Each new row is followed by what is left after taking away its nearest point in the smallest flat space through zero that holds the last named rows.

J_38 (4 x 13):
[[-0.24 -2.98  2.52  1.02  0.50  3.43  2.11  3.56 -0.24 -3.53 -4.86 -1.99
   2.77]
 [ 1.81  0.44 -2.62  2.68  3.08 -2.17  0.86  0.64 -1.29 -0.75 -1.74 -1.64
   3.01]
 [-2.07  0.30  0.55  3.02 -0.58 -0.41 -0.11 -0.76  0.35 -3.27  0.06 -0.40
   1.70]
 [-4.83  3.98  1.53  3.54 -0.18  0.63  1.38 -0.05 -2.86  0.88 -0.85 -2.19
   2.40]]
New rows:
[-0.97 -2.85 -0.98  1.14 -2.22  1.01 -0.30  1.55 -0.28 -0.08  0.53  3.20
  1.30]  [-0.79 -1.83 -1.67  1.23 -1.51  0.45 -0.08  1.52 -1.13  1.35  0.55  2.83
  1.48]
[ 4.68 -2.55 -0.84  0.08 -0.03 -2.14 -0.49  0.67 -3.02  4.68  0.17  0.11
  2.32]  [ 1.41 -2.57  1.55  1.39 -2.47 -0.89 -0.92 -0.18 -2.04  1.97  0.94  0.53
  2.28]
[ 0.47 -2.20  1.13 -0.59 -0.50 -2.54  0.01 -1.64 -1.28 -1.05 -1.73  2.17
 -1.54]  [-0.32 -1.16  1.32 -0.12 -0.25 -2.35  0.49 -1.41 -2.23 -0.15 -2.13  1.54
 -1.05]
[ 0.89  0.87 -1.86 -1.32  0.54  3.35  2.90 -2.60  0.23 -0.40 -4.65  0.37
  0.11]  [ 0.18  1.59 -2.21 -0.78 -0.16  2.31  2.04 -4.07  0.77 -0.78 -2.94  1.10
 -0.42]

J_281 (4 x 13):
[[-2.99 -1.70 -0.49 -2.54 -1.13 -0.83  0.64 -1.62  1.80  0.07  0.70 -2.33
   0.28]
 [ 1.21  0.21  0.25  0.41 -0.75 -0.61 -1.48  2.16  1.99  1.05  3.33  1.55
  -0.99]
 [ 1.37 -1.45 -0.15 -0.54 -0.24  1.65 -1.60  0.25  0.36  0.13 -3.70  1.75
  -0.88]
 [ 1.47 -0.85 -0.44 -0.40 -0.76 -0.04 -1.33 -2.03  0.79  0.49  1.80  2.04
   1.29]]
New rows:
[-1.55  1.62 -0.57  0.32  0.15 -1.01 -1.75  0.94  0.97 -0.43 -0.44  0.82
  0.08]  [-1.54  1.54 -0.70  0.25  0.23 -0.95 -1.57  0.01  0.56 -0.60 -0.67  0.82
  0.65]
[ 1.92 -0.24  2.27  4.18  0.01  0.52  0.78 -2.64  1.72 -4.22 -1.11  3.60
 -1.12]  [-0.50 -0.61  2.30  3.01 -0.49 -0.34  1.61 -1.91  2.99 -4.13 -0.20  1.35
 -1.85]
[ 1.50  0.41 -0.36  0.35 -4.30 -0.34  0.06  1.72 -0.27  3.16 -1.44 -2.90
  2.53]  [ 1.89  0.57 -0.39  0.60 -4.20 -0.32  0.03  1.35 -0.57  3.12 -1.23 -2.56
  2.88]

J_535:
[[ 2.54  0.27 -1.34  0.21 -5.31 -1.12 -1.28  6.10 -3.70  3.10 -0.88 -1.27
   2.66]
 [ 2.87 -0.66 -0.43 -0.25 -5.35 -0.26  0.20 -0.33  0.73  2.77 -0.43 -0.41
   1.77]
 [ 1.76 -0.93  0.01 -3.16 -4.17  2.93  1.48  1.31 -2.05  2.39 -3.89  3.94
   4.06]
 [-0.90  0.28  0.38 -3.67 -1.33 -0.86 -0.56 -0.72 -1.50  1.17  0.81  0.69
   3.66]]
New rows:
[-0.22 -1.13  1.17 -2.36 -0.88  3.14 -0.93  2.79  1.42  1.16  2.16  0.06
  1.43]  [-0.29 -1.14  1.17 -1.23  0.06  3.06 -0.87  2.29  2.32  0.52  2.49 -0.47
  0.04]
[ 2.58 -3.96 -1.13 -1.15  0.43  2.94  1.95  1.43 -3.86 -0.28 -2.82 -3.49
  2.09]  [ 1.75 -3.75 -0.79 -1.02  1.62  1.63  1.55 -1.15 -2.16 -0.95 -0.77 -4.78
  1.25]
[ 0.61  2.58 -0.61  0.26  0.89  0.63  1.27  1.22  1.99  1.98 -1.38 -1.97
  1.48]  [ 0.04  2.66 -0.42 -0.20  1.60  0.61  1.27  0.70  2.01  1.65 -1.16 -1.76
  1.59]
[-3.26  1.38  1.71  1.30  0.04 -2.88  0.37 -1.24 -0.58 -0.48 -0.75  0.65
  1.73]  [-2.08  1.03  1.44  2.44 -0.97 -2.17  0.82 -0.61 -0.20 -0.13 -1.74  0.79
  1.05]

J_334:
[[-1.00 -0.91  2.79  0.42  3.18 -4.52  0.80 -0.22 -0.48 -3.61 -1.17 -0.27
   0.57]
 [-0.96 -1.41  6.10  1.76  0.99  0.76 -1.52  4.51 -0.74 -0.22 -1.79  0.13
   1.03]
 [-0.93  0.01  3.14 -5.13  2.35 -1.11  2.62  0.40  0.19  1.47  0.15  3.87
   0.15]
 [-1.33 -0.84 -1.11 -2.62 -0.46 -0.78  1.20  0.34  1.79  0.18  2.04  6.68
  -0.20]]
New rows:
[ 0.16 -1.73  0.55  0.05  2.10  0.25  0.33  2.38  0.64  0.66  0.72 -0.66
  1.34]  [ 0.42 -1.43 -1.10 -0.02  1.72  0.10  0.51  1.31  0.82  0.57  1.15 -0.87
  1.09]
[ 1.19 -1.81  0.29  3.34 -0.25  1.52 -0.05  0.99 -0.08 -0.92 -0.51 -1.62
 -0.46]  [ 1.04 -1.43  0.02  0.62  0.52  0.82  1.51 -0.05  0.21 -0.22  0.04  0.05
 -0.67]
[-0.35  0.72  1.32  0.26 -1.84 -4.68  1.00  0.78 -1.20  2.48  0.23 -1.40
  1.87]  [-0.34  0.64  0.27  0.58 -2.84 -3.90  0.62  0.96 -0.79  2.84  0.78 -0.58
  1.74]
[ 0.29 -3.47  0.05  1.94 -1.18  0.73 -0.38 -0.41 -1.07  0.13  2.16 -0.21
 -0.38]  [ 0.37 -3.07  0.70  0.33 -0.18  0.20  0.61 -1.05 -1.34  0.55  1.95 -0.38
 -0.41]
[ 1.50 -1.11 -1.16  0.75  2.58  0.18 -2.75  1.12  0.64 -0.61  0.86 -0.15
  0.25]  [ 1.63 -0.74 -1.01 -0.57  2.91  0.34 -2.09  0.73  0.56  0.17  0.91 -0.01
  0.16]

J_887:
[[-0.70 -0.64 -0.55 -2.12 -1.51 -1.05 -1.90  3.89  2.30 -1.07 -0.73  0.35
   2.93]
 [-1.99  0.11 -0.54  1.37 -1.05  0.51  5.11 -0.56  5.22 -0.91  1.46 -0.51
   3.97]
 [-2.09 -0.45 -0.40 -0.20 -0.58  5.20 -2.66  0.94 -1.76 -2.10  1.12  0.84
   3.01]
 [ 4.07 -2.85 -1.58 -1.94 -2.16  0.67  1.88  0.04  5.16 -0.16  3.08  0.00
   5.36]]
New rows:
[ 0.76  0.60  1.47  0.41  2.29  1.36 -1.13  2.45 -1.26  1.25 -1.11 -1.95
 -0.23]  [ 1.08  0.37  1.26  0.63  2.02  1.30  0.34  1.94  0.18  1.30 -0.49 -2.13
  0.65]
[ 1.68 -1.01  1.40 -2.52 -0.84 -2.93 -2.36  0.77 -2.69  1.07  2.83 -1.70
 -3.03]  [-1.32 -0.36  1.30 -1.04 -1.17 -1.07  0.08  0.46 -0.88 -0.13  3.51 -1.82
 -0.72]
[ 1.50 -1.49 -3.05 -1.14  1.53 -2.81 -1.75  0.59  3.06  1.71  1.03  1.34
  1.92]  [-1.00 -0.24 -2.47  0.68  2.52 -0.87 -1.45 -0.71  0.80  1.28  0.79  1.36
  0.60]
[-2.36 -0.42  2.44  2.85  0.04  3.22  0.77  1.97 -2.88 -3.05  1.81 -1.41
 -0.66]  [ 0.82 -1.38  2.13  1.34 -0.46 -0.08  1.11  2.52 -0.90 -1.83  1.66 -1.68
 -0.97]
[ 0.11 -2.95  3.16  3.08 -2.54 -2.06  0.13  2.44 -0.60  1.79 -3.16 -2.19
 -0.91]  [ 0.46 -3.54  2.84  3.36 -2.71  0.50  0.29  1.37 -0.89  1.32 -1.74 -2.00
  0.45]
[ 2.99 -2.80 -0.77 -2.19  3.09  1.17  0.26 -1.51  1.74 -2.36 -0.17 -1.50
  0.57]  [ 0.24 -1.47 -0.24 -1.41  3.53  0.57  0.13 -0.64  1.07 -2.76 -1.60 -1.55
 -0.44]
